There are 4 ways to turn a row about zero (a turn may also mirror it). The second row of each pair is the first, turned, with some noise. The first 36 pairs use one turn. New pairs use 2 turns, one after the other, and a turn may come again.
Known pairs, each followed by its turns in order:
[ 15 -45  13 -52  51 -32   3  14]
[-62  14   2   3 -50  16  44 -11] | k550

[-29  43  32   7  17 -26  34  46]
[ 39  17 -27  20  26  24  36  41] | k100

[ 10  -1 -60  -3  18 -55  56 -36]
[ 35 -17  44 -65  -8  10 -55 -14] | k319

[ 12 -27   3  -9  43 -43 -45   9]
[ 38  31 -33  18  37  11 -33 -24] | k30

[-42  -4  56 -46  22  59 -49  20]
[ -3  70  25  63 -36 -23  -7  45] | k550

[-10 -45  59 -53   4  17  34  39]
[ 52 -20 -28 -59   9 -19  60 -14] | k100

[ 62  60 -42  45 -40 -19 -44  17]
[-81   1   7  70  21 -32 -17  25] | k100

[  5 -55 -11   1 -49 -60 -40   0]
[-45  14  53 -21  53   5  10 -46] | k100

[ -8  -7 -25 -50  -6  42 -11  -7]
[ 10  -9 -34  42 -31  13 -30 -31] | k319

[-39  38  51 -28 -20  35 -26 -28]
[-53  26   8  -2 -26 -56 -39  31] | k30

[ 46 -21   5   4  38 -58   3 -60]
[ 33 -62  47 -34  45  10   6 -10] | k319

[-58 -55 -27 -12  23  11  38  35]
[ 72 -15  21  48 -42  18  15  35] | k30

[-33  -9  -3  -7 -16 -59  17 -40]
[ 17 -50 -36 -12 -47 -17  15 -14] | k550

[ 46  30  44  31 -18  29 -32   2]
[-59 -11 -40  22 -30  -6  31   5] | k100

[-21 -22  28 -40 -19  23 -20  51]
[ 22  37  20  31 -31  36  17  41] | k550

[ -2 -53 -32 -18  -2  -9 -29 -50]
[ -4   9  47 -30 -14  -5 -34 -54] | k100

[ 16  51  58  19  37   4  51 -23]
[-41   3  10 -56   3 -65 -34  34] | k550

[ -8  -1   6 -17 -34  37 -36 -51]
[ 41  -6 -34  36 -11  23  36 -26] | k319

[-58   4 -10  61  22 -16  12 -12]
[ 20 -10  -4 -23 -27 -15 -64 -50] | k550

[ 12   0 -19  26  40  17 -36  32]
[  3  21  -6  17 -15  56 -22 -36] | k30

[ -1  -4 -19  44 -51 -48 -36 -32]
[-14  -4 -56   5   1 -35  40 -63] | k30

[-16  16  17 -37 -30  62  59  39]
[-54  30 -66  -8 -30   3 -15 -43] | k319

[ 35  53 -39  17  40  32  27 -20]
[-41 -25  41  -9  64 -34 -29 -11] | k550

[ 10 -23 -36   3 -22 -23 -59  54]
[-36 -27  65  25  32 -10  26 -11] | k100

[-25  46 -58 -24 -60 -49  55  47]
[ 27  89 -15 -50  -7 -20 -81  -3] | k319

[  9 -35 -14  -4 -42  14 -61  58]
[ 40  -3 -32 -30 -56  -4 -42 -45] | k30

[ 36 -53 -53 -29  18 -30  34 -58]
[ 36 -43  54 -20   1  35 -46 -57] | k319

[-23  56  44 -62 -41  50  -9 -31]
[  24   -1 -113   10   -7  -13   23  -29] | k319

[  3 -12  26 -28  19  17  61  23]
[ 21 -38  34   3  12  14 -17  52] | k30

[-58 -32   7 -18 -21  41 -48  33]
[ 11 -78  27  -1  -6  39  30 -40] | k100

[ 47 -51 -33  55 -35 -10 -18 -12]
[-85  -4  39 -36   8  -7 -25   9] | k100

[ -3 -13  -5 -20 -52 -52  37  10]
[ 18  48  18 -32  28 -26 -23 -38] | k319

[-42 -17   8 -41 -55  44  42   6]
[ 63  -3  52  10 -24 -12  41  29] | k550

[ -9 -29 -10 -44 -29 -37  43 -12]
[ 13 -43   4 -13 -39   3  57  -2] | k550

[ 17 -24 -13  -4  14  41 -44  25]
[ 15  27 -24 -18 -32  32 -34  -6] | k30

[ 22  40 -62 -35 -20 -20 -56  15]
[ 13  51  23 -46  -2  -7   4 -74] | k30

New pairs, each followed by its turns in order:
[-48 -56 -25  57  50 -59 -24 -39]
[  9 -88 -30 -17  43 -40 -62  23] | k319 k30

[  6 -50  48 -58 -34 -13   1  55]
[32 -7 25 10 69 12 41 61] | k100 k30

[ 53  17  -5   3   9  34 -36  -1]
[  3  -2  -5  13 -47  51  -7  10] | k319 k30

[-29 -62  -6  14  30  29  35  27]
[ 19 -27 -17 -30   6 -65  47 -23] | k100 k100

[-30  29  53 -33  36   2 -23  21]
[-25 -58  -5 -27   4  26  51  13] | k100 k30

[-21 -49  49  57 -41  35  42  14]
[-28 -13 -22  53 -51 -14 -56 -55] | k100 k319

[  0 -10 -22  45  49   2  61 -33]
[-14  30 -51  53  28  -5 -34  30] | k100 k319

[  9 -36  56 -50 -24  20  59  33]
[-40   6  35  66  54 -29 -20 -16] | k30 k319

[ 30   5 -28 -15   3   7 -38  44]
[  9  41  38   1  16 -21 -42 -13] | k550 k550

[ 18  11  13 -44  31 -47 -30  14]
[-61   4 -29  25  12 -23 -27   1] | k30 k550

[ 20 -18  -3  56  13  10 -55 -11]
[  9  47  41 -54  -1   4 -15  15] | k319 k550

[ 40 -44 -49  35 -29  16 -28  29]
[ -6 -30 -16 -23  -4 -47 -63 -29] | k30 k100

[ 41  47 -48  62  13 -55  23 -33]
[   2    4   -1   38    0   35 -105   33] | k100 k550

[ 26  14 -25  17   1  34   0  20]
[ -5   8   2 -23 -35 -15   3  38] | k30 k30

[ 56  57  -3  47  58 -44 -43  52]
[ -6  -8 -41  18  56  69  35  81] | k100 k100

[-57 -58  60 -48 -62  49 -35  54]
[-67 -92  39 -63 -14  26 -20 -47] | k550 k30

[ 33 -25 -17  39  21 -57 -31 -61]
[-65  29  34  20 -13 -66 -34  -2] | k100 k30

[-29 -30 -56   4  23   3 -29  23]
[ 26  28 -24  -6  37 -59 -14 -14] | k550 k550

[ 10  61  17  20 -39  34 -50  16]
[ -3 -14  57   6 -25  62  23 -35] | k319 k30

[ 36  11 -51 -32  37  20   6 -44]
[  7  -6 -13  81  23   0  25  34] | k550 k30

[ 20 -45  -3 -44  -1  -4 -58 -50]
[ 21  -3 -25  -6   0  15 -85  39] | k30 k319

[ -1  40  -8  15  -4 -62 -19 -53]
[  7  -1 -11  19  33 -37 -76   6] | k100 k550

[-17  40 -53  -6 -58  -3 -12  53]
[-11  95  11 -11  36   9  13 -16] | k550 k550

[ 10  53 -56   4 -33 -10 -11 -50]
[39 -4 27 28 -7  1 40 72] | k100 k319

[-63  -6  41   8  12 -38  24 -17]
[-19 -48 -25 -31 -45  12  40  26] | k319 k550

[-46 -27 -54 -41  32  44 -48 -61]
[ 65  38 -61 -44  56  24  44 -18] | k319 k550

[-14 -34 -28 -26 -26  57   8 -36]
[ 53  -6 -19  -8  50 -40  18 -16] | k319 k550

[-50 -50   3  63  20  42  47 -47]
[ -7 -60   9 -38 -14 -75  28  65] | k319 k30

[ 36 -16 -34 -40  34 -40  25  61]
[-41 -70 -18  20  44  37  16 -10] | k30 k319

[-18  41  39  59  -5  14  32  14]
[-40  36  -2  29 -54  24 -38  14] | k100 k319

[ -8  -8 -47 -20  49   2  57  -5]
[ -2 -15 -40  27  18 -54  -1  55] | k550 k30

[-62  18  52 -19  14 -36 -13  -7]
[ 18  16  50 -38  43 -28 -45 -13] | k319 k319

[ 27  58  57   2 -49   7  54  55]
[ 89  -2  27  69 -10  -4 -43   8] | k319 k100

[-30 -10 -54  42 -61  62  56 -15]
[-89  30 -40 -44  17 -32  62  24] | k550 k550

[ 26  56   9 -36  50  40  42 -14]
[-57 -14 -52  21 -13 -60  22  20] | k30 k319

[ 19 -17 -57 -48 -44 -24  23  59]
[ 56 -27 -27  28  10   5  37  70] | k319 k319

[-45  38 -58  -1  10  -8 -48 -57]
[ 38 -10  91   4  -3  33  38  21] | k550 k319

[ 25  -9  12 -61  10 -56  44  57]
[ 53 -58  20  30   0 -65   4  37] | k319 k319

[-23  52   9  44  32  46  59 -58]
[ 13  64 -13  71  -8  55 -40  33] | k100 k319

[-48 -54  51  -1 -55  36 -56 -60]
[ 55  87  35   0   6 -18 -78  33] | k30 k319

[-38  39  -3 -48  53  -8 -51 -54]
[-64  14  58  38  24 -10 -27 -47] | k30 k30

[-46  54  62 -19  42 -45 -21  46]
[ 23  91 -10  74  -4 -19  21  28] | k550 k319

[ 58 -36 -44 -20 -29  56 -13  38]
[  9  -5 -20  15 -56  38  67  48] | k319 k319

[ 33  -1  49 -54 -32  41  32  47]
[ 11 -40  11  45  -7 -41 -40 -68] | k319 k550

[ 61  23  52  -5 -57  21  -9 -21]
[ 28 -72   5  25 -29  -1  -7 -64] | k100 k550

[-32 -16 -21  44  28  51  32  60]
[-17  38 -35  16  14 -56 -10  72] | k550 k550

[-61 -21 -62  34  -7 -62 -46 -15]
[-80  13 -31  26 -15  11 -75  42] | k100 k30

[ 62  34 -51  -5  24  49 -31  10]
[-37  37  22  -1 -35 -37 -68 -40] | k550 k550

[-17  49  29  14 -60  30 -52 -14]
[-22   7  37  22  40  27 -40  70] | k550 k319

[-44 -62  32  21  26 -21 -47  40]
[ 35 -23 -84 -54 -11  -8  11  -1] | k100 k100

[  5  16  55  50 -14  53  57 -46]
[ 36  22  35 -21  90 -25 -38 -29] | k550 k30

[ 26  41  23  -1 -23  62  55 -55]
[ 53 -15  23  32  84  -5 -39  -9] | k550 k30

